The groups are shells around one centre, one inside the other: the same stretched ball of 7 dimensions in 6 sizes.
Some rows, each with its group after it:
[-11 -12 -18  34  38 -16  40  15  21 -47 -31] => Y
[ -1 -14 -11  46  29 -18  56   4  16 -35 -67] => H
[ -6  -5 -42  30  -2 -25  59   2  11 -66 -68] => M
[-39   3 -36  34  -5 -29  74  34   6 -31 -40] => E
[-41  -2 -14  17   0 -26  68  36  24 -41 -37] => M
[-22 -12 -19   3  -7 -27  50  30  51 -80 -54] => C
[-34   8 -45  -6 -25 -27  54  27  26 -62 -36] => H
[-19 -16 -10  25  26 -24  54  24  20 -49 -16] => E
[ -7 -10 -15  12 -10 -28  69   5  13 -49 -52] => M
[-19 -26   4  17   7 -32  70  27  36 -73 -45] => M
[  9  -8 -19  22  34  -9  31 -13  22 -55 -62] => Y
[-11 -27 -18  52  17 -33  69  33  16 -39 -28] => M
[  0 -28   8  15   9 -30  73   5  17 -65 -39] => E
[-37   9 -56  35 -12 -30  74  27  -7 -40 -39] => S
[-29   3 -65  37  -7 -29  51  39  13 -38 -24] => S
[  8 -12 -12   2  13 -15  37 -11  37 -76 -70] => H
[  1 -21 -41  20  -6 -32  44  22  36 -78 -37] => H
[-23  12 -48  42  27 -12  45   8  -1 -32 -51] => Y
[-19  11 -75   8 -16 -22  27  23  30 -63 -39] => Y
[-19   4 -34  24  28 -13  45   2   8 -63 -46] => M
[ -8   6 -78  35  -7 -24  41  12  11 -60 -56] => E
[  0  21 -90   6 -16 -12  15  -7  23 -72 -71] => M
[-24  18 -58  48  29  -8  39   8  -1 -27 -58] => S
[ 12   7 -52  -8   9  -7  12 -22  27 -80 -58] => S
[-14 -11  11  12  16 -20  71  -2  15 -57 -63] => H
[ -1  -1 -49  11  18 -12  17   1  39 -88 -60] => C
[ -3   2 -50  21 -19 -26  64  -4  -1 -52 -65] => C
[-15 -18 -19  49  13 -28  64  33  20 -24 -40] => C
[-32   9 -50  -6  -7 -21  39  21  33 -87 -41] => E
[-27  21 -75  37  19  -9  23  18  16 -44 -54] => E
[  2 -29   0  24  -1 -33  73  12  21 -50 -47] => H
[  4 -16 -20   9  15 -21  38   5  26 -64 -28] => M
[-23 -30 -15  28   2 -39  67  47  38 -71 -20] => H
[-29  18 -87  20 -28 -27  48  24  11 -58 -48] => M
[ -9  21 -71  24  18  -4  17  -7  16 -59 -72] => E
[-34   5 -43  30  24 -16  35  35  26 -39 -26] => H
[ -3 -20  -8  15   9 -27  62   8  15 -54 -29] => E
[  1 -20 -30  18   9 -26  42  13  34 -81 -40] => Y
[-13  25 -90  16 -17 -15  31  -4  11 -68 -77] => H
[-39 -14 -30  39  -1 -36  71  53  28 -53 -31] => E
[-16  -9 -13  44  25 -19  62  13  12 -32 -58] => Y
[-16 -35  25  24  24 -32  78  25  23 -56 -20] => H
[-25  -2 -23 -11   7 -18  35  21  40 -75 -27] => S
[-32   0 -32   4  -1 -24  52  23  31 -84 -45] => E
[ -8 -26  18  15  22 -23  59  15  33 -47 -37] => S
[-14   4 -33   5  23 -11  32   0  17 -63 -33] => M
[-19  -4 -46  38   8 -26  57  21   3 -43 -28] => Y
[-24 -22  -3  34   7 -34  77  37  17 -31 -22] => C
[-17  17 -49  16   1 -12  45  -5  11 -55 -80] => Y
[-10   3 -42  47  40 -10  40   0   0 -43 -50] => S
[-30  12 -30  -1  11 -12  38  13  28 -59 -47] => Y
[-22  27 -58   9   7  -7  35  -6  -2 -38 -49] => S
[-28   5 -67  13 -27 -29  40  39  44 -69 -55] => C
[-35  33 -76   3 -27 -17  49   5   3 -54 -67] => S
[-25 -27   3  52  30 -29  70  43  27 -33 -32] => C
[-10  31 -96  32   2  -8  26 -10  -7 -41 -68] => C
[-22  -7   2  27  23 -19  67  12   8 -24 -42] => S
[-21  21 -75  36  15 -10  28  12   6 -36 -48] => Y
[-27  -4  -4  -7  -4 -25  73   6  13 -70 -42] => C
[-21  25 -90  33 -11 -15  29  18  17 -36 -67] => C

New rows, each followed by its group:
[  3 -14 -36  14 -15 -31  60   2  17 -76 -53] => S
[  6 -22 -35  45   7 -32  63  10   7 -58 -44] => C
[-40   2 -57  15 -32 -36  66  43  28 -72 -44] => S
[-10   5 -66  48   7 -20  43  13   7 -39 -57] => Y
[ -8 -14 -49  53  21 -27  48  26  10 -46 -23] => C
[ -4  22 -65  37  22  -4  33 -21 -11 -35 -73] => C
[-25  -8  -4  23   3 -26  77  19  10 -29 -45] => S
[-12  29 -70   5   1  -2  15 -10  25 -57 -84] => S
[ 20   8 -63   1   3  -8  10 -24  26 -75 -69] => S
[-25 -16 -22  36  13 -27  51  44  44 -52 -45] => C
[  9 -19 -14  20  16 -20  44  -1  33 -69 -63] => Y
[-18  16 -69  47  16 -13  40   9  -4 -28 -51] => M
[ -6  18 -67  38  10 -10  33  -4   3 -30 -70] => M
[ 13  -4 -51  17  12 -12  14  -4  40 -74 -70] => S
[ -2 -24  14  40  36 -21  70   2   9 -40 -51] => E
[-14 -10  -8   9 -10 -29  77   3  13 -63 -62] => H
[-10   2 -69  39  20 -18  29  16  11 -56 -30] => S
[  4  -2 -60  18 -14 -22  33   7  33 -64 -68] => H
[-20  15 -67  39   5 -17  50   6  -3 -46 -61] => Y
[-18   0 -36  -1  -1 -22  49   6  21 -86 -42] => M
[-23  23 -80   9  -1 -13  28   4  10 -73 -46] => M
[-21 -25 -16  53  21 -32  68  40  22 -45 -32] => E
[ -8  19 -71 -12   3  -7   7  -7  29 -85 -48] => C
[ 14   2 -43  30  27  -5  22 -18  22 -54 -82] => C
[-25 -36  29  34  18 -36  90  38  25 -44 -28] => C
[-34  30 -75  23  15  -5  20  15  19 -47 -57] => M
[ -4  14 -59   7  -1 -11  32 -14  19 -80 -81] => S
[-18  14 -53  18   8 -10  26  12  29 -43 -62] => E
[-30 -15   5  15   7 -28  73  28  24 -46 -34] => E
[-15 -22   3  23  17 -29  77  12  10 -65 -35] => M
[ -32   31 -100    5  -33  -18   24   24   33  -69  -69] => C
[ -3  10 -58   6  -3 -11  16   5  42 -60 -71] => C
[-30  29 -85   1 -25 -16  31  13  25 -71 -69] => E
[-18 -27  -6  30   9 -34  75  27  26 -77 -44] => C
[-29 -16 -12  17  -3 -31  62  41  43 -60 -44] => H
[ -1   5 -57   3 -13 -19  34  -5  30 -90 -76] => C
[ -5   6 -69  32  -6 -23  47   4   2 -50 -52] => E
[ -5 -27 -14  22  23 -26  40  26  47 -80 -34] => S
[-30 -16  -3   8  10 -30  68  28  21 -66 -13] => S
[-30  24 -63  34  16  -8  32  15  11 -25 -56] => S
[ -2   1 -40  -8   6 -14  25  -5  33 -86 -51] => E
[-27   6 -31 -11   4 -16  34  15  40 -81 -44] => M
[-34  13 -83  23 -26 -29  47  37  21 -61 -42] => E
[-47  14 -31   3   0 -18  54  27  24 -57 -44] => E
[ 19  -1 -67  18   5 -14  19 -16  21 -78 -63] => C
[ -8  12 -39  10   0 -13  43  -7   9 -37 -61] => M
[ -9  23 -77  35  13  -7  28  -6  -3 -35 -62] => M
[  6 -15 -36  34  -3 -27  51  11  24 -45 -59] => S
[  5  17 -59   5  16  -1   9 -21  25 -68 -77] => H
[ 12  13 -68  -8  -9 -11  16 -23  23 -79 -68] => S
[-15 -21 -17  -1  -1 -31  46  31  50 -86 -27] => S
[  1   0 -19  -3  27  -7  29 -17  18 -66 -43] => C
[-58   9 -28  14  -1 -26  72  39  11 -50 -26] => S
[-43  20 -57   1 -11 -20  49  22  12 -62 -33] => E
